There are 4 nested groupings, the coarsest first. Each group lies inside one group of the grouping before and may be the whole of it. The rows also spread widely along 14 directions, which tell nothing about the answers.
Known rows, each followed by its group in each grouping:
[ -8.0  -1.3 -33.6  -0.2 -44.5 -16.3   1.0   2.6 -26.2  39.4 -14.9   3.1
 -12.3  -8.0 -14.0  -7.1  24.7  -9.9  -8.9  -6.9  -9.2 -16.4   2.5   2.6
  -0.9   2.1  -4.1   5.9  25.3  -3.3  15.5 -26.6]  Q258 Q293 mula Q662
[  6.8  26.4   4.5   7.2  -0.3  -3.4   8.0   0.6   0.0 -22.8  -0.2 -28.1
   3.9 -27.1  -8.9  -3.5  13.6  -5.7 -14.9 -16.9 -19.5  10.1   9.7 -21.1
  22.1  -7.0   4.0   0.1 -20.6  14.3   6.6  11.5]  Q258 Q293 zefo Q352
[  3.9  10.3   6.2   2.3   0.6 -27.6 -18.7 -18.3   7.9   6.6   2.2 -27.9
   5.3  -2.6   0.8 -31.0  17.3 -22.9 -26.4   2.3   7.0 -13.4   8.0   9.2
  -6.4   4.4  -4.2 -37.3  25.5  15.9  -6.3  32.0]  Q258 Q683 narub Q577
[-11.5  15.3   7.6  12.4  25.0 -12.0 -16.6  20.6  16.0 -33.0 -13.5 -37.4
 -30.0 -12.2  -0.8   1.9  29.7 -15.0 -11.9  28.6   1.0  24.6  12.4  -5.0
  13.8  17.3  -0.2  -5.7 -21.9 -15.7 -10.9  12.2]  Q258 Q956 sovi Q8
[ -6.0  -2.2  22.3 -10.2  34.5   1.0  22.1  -3.0  27.5 -25.2 -14.9  -4.4
   3.3   8.5  -7.4  10.6  -0.1 -19.5   2.0   2.0  33.3 -10.0   0.9 -10.7
 -16.1  29.0 -16.0   8.3  19.5  -4.2  -1.5  20.7]  Q812 Q473 Pemi Q700
[-22.6  -3.1 -21.3  11.8   4.0  -4.0  27.1   4.5  14.4  27.6 -23.3  12.6
 -28.5 -24.4   9.7   8.8  -0.1  -6.7  13.5   6.3  32.3  14.4  -0.2  17.0
   0.9  22.2  -5.1   8.4   9.0  -0.5 -13.4 -31.8]  Q258 Q293 Nagu Q404
[ -7.0 -10.5  -0.7 -11.9  20.3 -12.0 -14.4  -5.7  -2.2  11.9   3.9 -31.1
  32.7   7.7 -14.5 -23.1 -16.2   0.1  -2.4   7.0  -1.8  -4.8  -8.9  12.3
 -28.4 -13.7  -5.8  29.3  -8.8  21.8 -11.2  18.0]  Q812 Q377 rumol Q497
[-24.4   0.5   4.5 -19.1   7.4  13.6  15.8   0.1 -18.4  -4.7 -17.7   6.0
  19.9 -16.7   8.7  14.3  19.6 -18.1  19.8   0.3  12.6  11.4   5.1  -2.6
 -41.8  18.9 -25.0   0.5  21.3  -7.5  10.1 -14.4]  Q258 Q293 Nagu Q565
[  9.3  11.1  30.1  10.0   5.9  10.9  21.5  17.2  24.8 -23.1  -5.4 -25.0
  -5.4  -9.9  -2.0 -16.8  24.3 -20.5 -16.5 -19.8  -1.6  18.2  23.3  -3.8
  17.7   0.4  -7.4   2.9  15.8  -5.6  23.6   3.1]  Q812 Q207 ras Q785
[ -6.5   0.2 -18.3  -2.6  -2.5 -22.5  12.5   0.7  33.6   8.6 -19.8  12.6
  -6.8 -23.9 -12.4   0.0   0.7 -14.1 -14.7   9.9  30.3 -20.7   6.8 -24.6
  17.2   7.4  -7.9  17.6   2.3   4.7  -9.6  19.0]  Q258 Q293 zefo Q733
[  9.7   1.3  -5.9  -8.7 -11.6  29.6  14.4   4.1  40.5  23.6 -15.0  -2.3
   1.6 -28.9  22.5  13.9  -5.7 -12.7  -0.7  11.5  14.6   1.9  12.6  16.9
  25.0  17.4   8.3   2.4  -3.7 -17.4  11.6  16.0]  Q258 Q956 buz Q742
[-28.6  -2.8  -4.9  35.4 -11.7 -20.6  -9.7  -8.8  -0.1   1.2  -7.2  21.9
 -32.9 -19.4  -1.2  -1.5   9.2  15.2  -4.8 -17.8  -5.4  47.2 -11.2   8.7
  12.7 -25.0  -1.0 -21.6  -9.1  23.4 -11.2   9.0]  Q258 Q293 zefo Q352
[ -7.7 -21.8  23.0  -7.5  24.6  19.5  15.0  -7.6  21.4  13.4  -7.9  -2.8
   9.2  27.8   4.1  -0.3 -21.5  -3.8   6.9 -14.0  22.9   3.6  -2.1  28.1
 -28.7  18.9  -1.6   2.0  40.6  -0.4   9.0  12.5]  Q258 Q956 buz Q742
[-18.0   0.6  33.8   4.2  17.6  10.2  -8.5  31.2   7.6 -18.5  -5.3 -34.0
   4.4  11.3  -8.1 -17.7  35.0 -28.6  -1.6  -9.1  11.7  11.3  16.5  14.3
  -9.0  10.8 -17.8   7.5  15.4 -15.1  10.1  -1.7]  Q258 Q956 sovi Q8
[ 18.2  -4.9 -13.7   2.3 -44.7  25.5   3.2  -1.1 -10.9  40.7   6.0 -12.9
   6.9 -12.4  11.9   7.9   1.6 -23.6  10.1  -9.6   9.9 -43.2  -3.8  38.7
  22.5  25.1  -1.4   8.1   5.9  -6.4  18.3 -14.3]  Q812 Q473 Pemi Q700
[  8.2   9.0   3.7 -25.5  20.1  33.8  20.1 -10.9  -1.9 -18.0   0.9   3.0
  14.2 -37.7  12.2  33.1  11.4  15.7   7.4  18.4 -10.6  25.0 -12.8 -14.7
  -0.8  -7.0  -7.4  -0.4 -30.0  30.8  25.3  21.2]  Q258 Q293 zefo Q733
[ -9.8  -1.8  12.3  -0.4  13.2   2.9 -20.2  -8.3  33.8   3.5   3.6 -13.6
  30.6 -26.8  17.0 -18.0  -8.6  -8.9  -1.0   9.3  12.2  20.9   0.2  21.5
  -1.7 -15.6  -7.1  -5.9 -24.4  15.4 -16.5  47.5]  Q812 Q207 ras Q785
[ 18.0   7.3 -19.7  -7.2  13.8 -11.5  10.4 -13.3  23.8  -2.7  -9.8 -16.0
 -12.8 -42.0  15.8   4.5  -6.5   2.8 -15.5  50.3  -4.9  19.8   7.6 -13.1
   6.6   2.1   7.0   0.7 -20.4  11.8  -3.1  19.0]  Q812 Q473 Pemi Q700
[ -1.3  -4.3  11.7   3.3  -7.4  13.4  37.7   4.9  11.3  -6.3 -18.7  23.6
 -22.6   1.8 -12.5  17.0  19.7  -3.2  -4.0 -25.7   8.1   7.1  -1.6  -7.9
  11.1   4.1 -12.3   7.1  27.4  -0.7  29.3  -5.0]  Q812 Q377 rumol Q497
[ 12.7 -14.1  12.5  24.9 -26.1  -6.6 -16.0 -17.3 -16.4  -3.7  14.4   6.1
 -25.9   5.5  -1.4  -2.7  20.3  -2.8 -17.1 -13.1  -3.9  -8.5 -13.4  14.7
  18.0 -10.4 -12.0 -28.4  19.4  26.0  23.8  24.3]  Q812 Q377 rumol Q497
[-11.3 -17.0 -13.8   2.3  -0.9  12.3  10.8  28.0  -5.3  10.3  -0.1   4.9
   1.8 -47.4   3.3   4.7  20.4 -13.3  19.7  30.5  33.9  -3.4  -3.2   7.2
  10.4  -3.1 -36.2  54.1 -29.7  19.8   6.0 -31.9]  Q812 Q377 rumol Q497
[-22.6   4.2 -16.4  24.8 -17.1 -16.8  21.9   4.2  33.8  35.5 -26.3  19.5
 -37.0 -12.9  -6.2  -7.9   7.3  -5.2  -8.1 -24.1  21.4  17.2   3.2  15.9
  24.3   2.8   6.4  -7.0  18.6  -0.9 -11.9 -12.3]  Q258 Q293 zefo Q733
[-13.0  -0.4   9.5 -10.8  -4.8   1.2  25.4   5.7  25.0  -9.8 -26.5  19.2
  17.4 -23.7  -2.5  -3.9   8.6 -15.4  -9.2 -13.5   6.8  20.3  28.1 -29.2
 -13.3  -5.8 -15.2  10.1  28.5 -13.3  16.1  12.7]  Q258 Q956 buz Q742
[ -4.7  -1.2 -20.4  11.8 -32.1  -9.3 -21.6  -5.5 -18.5   2.3  -5.0   7.6
 -21.7 -21.6   2.3  17.8  21.0  -6.1  -4.3   8.5  -1.1 -11.3  -9.6   0.5
  23.2   6.8  -6.2 -10.4 -13.1   1.9   3.0   9.5]  Q258 Q683 narub Q577
[ 14.4 -13.8  -7.7  10.5  -6.4  18.3  28.9  -2.5   0.9   8.9   3.2   1.5
  -4.9 -32.5  20.2  16.1 -20.9 -10.6  15.7   8.3  24.5 -12.9   2.0  12.0
  12.9  22.7 -10.1  27.3  -1.9  10.8   9.7 -23.3]  Q812 Q473 Pemi Q700
[-14.4  10.8  -9.9  -7.7 -21.5   5.9  13.3  10.5 -21.7  19.2  -8.4 -20.6
  49.0 -24.5 -11.6 -20.3  -5.4  -6.6   7.3 -37.6 -25.9  11.9  18.4  -2.1
 -18.8 -18.6  -2.3  37.6  -4.3   0.6   5.5 -26.4]  Q258 Q956 buz Q742
[-15.9   0.8   0.1   5.5  18.8  -0.7 -31.7   5.4  19.7 -12.9  -9.2 -36.6
   4.8 -20.4  17.5  -1.9 -16.2  -5.1  -0.8  28.4  -9.3  38.5  10.5  10.9
  -2.5   1.4  12.1   7.6 -36.3 -18.2 -21.8  28.6]  Q258 Q293 zefo Q352
[  0.0   6.7 -28.2   4.1 -26.0   6.1   6.5   7.3   1.1  46.9  -4.3 -23.2
   9.0 -18.7  -4.9  -9.6 -11.8  -2.5   2.1 -19.0  -6.2 -11.8  -0.9  24.1
  23.0  -0.3  14.7  29.6 -18.7   4.2  -3.3 -19.5]  Q258 Q293 Nagu Q565

New rows, each followed by its group in each grouping:
[ -3.5  -2.2  -8.6  -6.4  -2.8  12.6  -8.1  -2.5 -20.2  27.0   1.8 -22.4
   0.9   7.0   0.3  10.7  15.3 -14.0  16.0   8.7  15.2 -28.6 -22.5  41.8
  -7.4  26.5  -9.5   0.6  -3.4   5.9   0.0  -9.1]  Q812 Q377 rumol Q497
[  9.2  -8.9   1.6  -3.4 -13.0  27.1  23.9   2.0 -15.9 -13.9  -2.6   6.7
   7.4  -0.1 -13.1  33.6 -15.0   4.5   9.7 -29.7  -4.9 -22.7  -5.7 -18.1
  14.5  13.1  -3.0  38.6  -3.7   1.1  27.8  -3.9]  Q258 Q956 buz Q742
[  0.0  -9.4  11.8   0.4 -20.7   7.7  -0.1 -20.9 -11.3   1.7  -2.4  -5.2
  31.0  15.3  -0.3   2.8 -29.6 -13.5   6.1 -40.3  -8.0 -17.0   1.3  10.2
 -20.0  11.7   0.9   3.4  25.6 -12.1   6.7  17.6]  Q812 Q473 Pemi Q700
[ 23.1 -22.2  -5.0 -17.1  -7.0  25.0  12.9   2.8 -28.3  36.9  12.4 -19.8
  -2.6  27.1 -15.6   2.2  12.3   3.2   1.8   3.0  -0.7 -38.4 -23.3  32.4
  -7.0   8.7  -8.4  27.8  23.5  24.2  41.5 -23.0]  Q812 Q377 rumol Q497
[ -4.2  17.1   0.8  -0.8  -2.6  -5.6  21.0 -10.2 -16.5  20.7  -3.6  -6.7
 -12.3   3.9 -11.4  -4.8  42.0 -13.0  -2.9 -19.8  13.6 -16.2  -8.9  18.0
  -9.3  19.3 -12.7 -34.9  36.2  25.0  10.9 -16.5]  Q258 Q956 buz Q742
[  0.0 -13.4 -15.3  24.0 -29.2  -7.6 -19.4 -11.0 -25.0  14.5   8.1   5.7
 -27.0 -27.1  15.9  -1.5  10.3   8.0  -6.7  12.1 -14.9  22.4  -5.0  16.4
   9.5 -16.1  -3.0 -17.3  -1.6  23.3  12.7  -3.0]  Q258 Q293 zefo Q733
[ -7.8   6.7  -9.7  19.3 -21.9   9.8  15.7   4.8 -10.2  20.8  -2.2  -3.1
  -6.9 -41.3  17.9  -2.7  10.8 -11.8  10.1 -12.2   4.9  17.8   8.7  21.6
  11.9   3.5  -6.3  -1.3  -0.7  10.7   5.7 -33.1]  Q258 Q293 zefo Q733
[ 15.8   7.7  12.7  -0.9  -0.2  13.2 -11.3 -13.1 -23.4  -9.5  16.8 -40.3
  22.2  -1.1   7.2   2.2  -2.4 -17.4   1.8 -12.7  -3.8 -28.6  -3.7  15.4
   1.2  21.6  -1.8  -8.1  -2.5  12.4   8.4  12.3]  Q258 Q683 narub Q577
[  9.3   5.7  -3.1 -13.7  -2.3  14.0  30.9  -6.0  14.0  27.3  -4.5  -0.5
   5.9 -21.7   6.2   1.2  19.1 -17.1   3.1   5.7  25.4 -15.9  -2.6  17.5
   0.5  15.7 -13.9  -5.2  16.9  17.9  14.8  -6.1]  Q812 Q473 Pemi Q700
[-15.4  -7.3 -12.8 -23.9 -20.0  17.7  -0.1  13.3  17.2  49.8 -25.6  11.6
 -11.1   9.4 -11.9   0.7  40.5   5.7  -8.4   6.3  -6.7  17.4  -7.8  27.6
  -3.9 -10.5   1.8  -5.7  20.5 -11.5  26.9   6.2]  Q258 Q956 buz Q742
[ -6.8   3.6  13.1 -17.6  25.3  19.9 -10.7   2.3  38.0  -1.8  -7.5 -11.5
  -1.3   9.5 -12.7  15.8  19.8  10.0  -3.1  13.4   3.4  14.0 -27.7  18.2
  14.9  -6.2   3.6  -2.5 -34.0   8.8   1.5  52.8]  Q812 Q473 Pemi Q700
[ -9.5  -4.1  -5.1  14.5 -18.0  -4.7  -8.8  -9.7 -14.6   7.6   2.1  11.5
 -11.8 -42.8  26.4  -1.6  28.1 -15.7   2.2  16.4  15.0  14.9   3.2  13.7
  -2.8   0.3 -23.6 -30.5   8.9  18.7   6.3  -1.7]  Q258 Q293 Nagu Q565
[  9.9 -15.4 -20.3  26.5  -8.6 -12.7 -20.0 -10.1  20.1  17.0  -0.3  -3.5
 -51.2  -5.4   5.5   7.1 -13.9  20.2 -19.4  24.3  -3.5  11.3 -13.1  19.2
  39.2  -2.7  21.3  -8.0 -18.4  13.3  -4.7  25.9]  Q258 Q956 buz Q742
[-14.2 -10.5 -24.4 -14.3   4.0  13.7  16.1  10.1 -35.9  13.3  -7.1  -4.4
  11.5  -2.7 -16.7  29.5  -6.4   1.5  30.0   1.8  13.9 -31.0 -18.4   1.5
 -16.2  26.7 -13.4  54.4 -15.5   7.1   1.7 -38.3]  Q258 Q956 buz Q742
[-26.4  -9.1  -7.8   4.3 -21.1  15.5 -10.8  16.3  10.7  25.9 -20.5  10.2
 -13.9  -6.0  -0.7   9.4  22.2  -1.0   8.8  -1.2  -0.2  26.6 -10.7  32.9
   9.6  -8.3  -3.7   8.4 -12.7 -17.7   3.7   1.1]  Q812 Q377 rumol Q497
[ -3.6 -12.3 -12.4  -0.9   0.1 -23.5 -18.0  -2.7 -10.2  -3.0  -5.9 -31.8
  24.0   2.9 -10.9 -16.1 -36.6  -8.3  -9.0   0.0 -11.1 -14.8  13.1 -13.4
 -18.2   3.6   5.4  41.5   0.0  -8.9 -13.0   7.6]  Q258 Q683 narub Q577
[ 18.0 -19.1  -0.1 -12.1   6.0  23.6  35.8   5.5   4.4  -9.4  -7.3  13.6
 -18.1 -15.4   7.1  30.9   3.0  -9.3   2.3  22.2  26.6 -20.7   4.2 -18.9
   6.2  29.1 -17.4  26.8  22.9   2.8  37.4 -11.3]  Q258 Q293 zefo Q733
[ -6.5 -14.0  -8.8  13.8 -21.2  -4.1   9.3  -3.6  -5.3  17.4 -12.2  17.7
 -32.5  17.1 -14.8  16.3   8.5  -4.9   1.0 -17.8  17.0 -23.6 -17.8  15.4
  12.4  17.8  -7.2   3.7  22.4  -0.9   8.5  -6.5]  Q812 Q377 rumol Q497
[-16.3   0.9  14.4  22.5  23.4  -7.1   6.6   9.3   3.4 -22.2  -5.7  -4.1
 -38.1  -9.8  -5.6   0.9  33.1   3.5  -2.4   6.6   6.6  40.9  -9.5   7.3
   6.1  -7.9 -15.8  -5.6  -8.7  21.0   1.1  -4.7]  Q812 Q377 rumol Q497
[ -9.4  10.8   0.7  19.1   1.0  -5.5  -2.8   1.5 -15.5 -23.4 -12.4 -16.8
 -40.1   9.0  -7.0  24.6  16.8  -8.1   0.0  -8.5  -4.2   1.6  -5.7  -0.3
  11.9  32.4   4.7 -12.5   0.6 -14.8  -0.5  -5.8]  Q258 Q293 zefo Q733
[ -7.4 -11.0 -25.6 -20.2  17.5  -2.1   9.7  19.8   0.5  31.8 -14.7 -29.7
   7.3 -10.3  -7.7  -9.6   0.8  -9.6   7.7  40.5  14.6  -7.8   1.4  14.7
 -22.9  12.0  -9.7  54.3  -6.3  -1.8  -4.4 -31.7]  Q812 Q377 rumol Q497
[ 22.2 -26.8  16.7 -13.8  -1.3  21.9  -7.8   0.9   4.5  14.1  16.7 -21.3
  19.7  16.0  -3.4 -10.6  -0.5 -11.7  -6.0   8.4  10.2 -32.1  -6.9  23.0
  -3.3   1.5 -12.1  21.9  16.8  14.4  31.2  21.0]  Q812 Q473 Pemi Q700
[-11.8 -12.7  -1.6   3.4  15.2 -13.1 -15.1  -8.4   6.1 -21.4  -0.1  11.5
  -4.4 -25.9   2.1  11.2   1.0   2.4  -3.0  27.1  16.4   8.2  -9.4 -17.9
   0.1  -7.2 -17.4   5.0 -21.0  25.1  -7.1  34.2]  Q258 Q293 zefo Q733
[ 25.7 -19.8  -8.4  -0.6   0.7   4.6  -0.4  -3.7  17.0  -7.0   7.7  -2.2
  -1.6 -47.6  24.9   5.5 -13.4  -7.5 -11.6  49.9  17.8  -8.1  15.1 -15.4
  17.6   2.7 -12.0  19.3 -11.6  17.4  15.5  22.2]  Q258 Q956 buz Q742
[ 11.2 -19.5  -9.4 -28.1  31.0  -1.8  22.7  -2.6 -18.8   0.3  -0.3 -21.2
  16.5   4.8 -11.1   3.6 -17.3  -5.7   2.7  28.7  16.2 -34.3   0.4 -19.4
 -39.1  24.4 -15.3  47.8  23.4  18.7  15.6 -17.6]  Q258 Q293 zefo Q733
[ 17.5 -25.9   0.5   2.3   5.8  -4.1  -5.0   8.1 -12.9  -5.0  11.3 -31.0
   3.0  -5.3  -1.1 -19.4 -14.4  -4.5 -13.7  20.1  -5.4  -7.3  13.9  -8.8
  -7.8  -5.0  -7.8  42.3  10.9  13.6  22.2  -6.7]  Q258 Q293 Nagu Q565
[ -7.5  -7.1  -9.8  13.9 -24.0  11.6 -16.0   6.4  -5.3   9.8  -3.7  -9.5
   0.8 -19.6  10.5   8.1  -9.1  -4.1   7.0  -4.0  -7.8   8.6   4.0  17.2
  15.4   2.3   4.7  14.5 -20.5 -12.0   0.2   1.7]  Q258 Q956 buz Q742
[ -8.0   7.9   8.0  28.3 -17.4   5.8 -20.4   4.1  -8.4  -4.3   4.1 -13.7
 -33.2   3.0  -3.4   9.8  31.1  -7.0  -2.3 -21.6  -2.0   0.5 -15.3  26.1
  36.8   8.0   0.9 -25.0 -13.2   3.8   4.2  10.4]  Q258 Q293 Nagu Q404
[ -4.2 -15.9   6.7   8.0  26.7 -14.8 -25.9   4.9  15.5 -17.0  -1.5 -40.3
   3.7   5.5  -2.6 -21.2 -27.2   5.5 -13.0  19.8 -16.9  29.6   7.5   2.5
 -11.6 -12.8   8.2  30.6 -18.6  -3.2 -12.5  26.3]  Q812 Q207 ras Q785
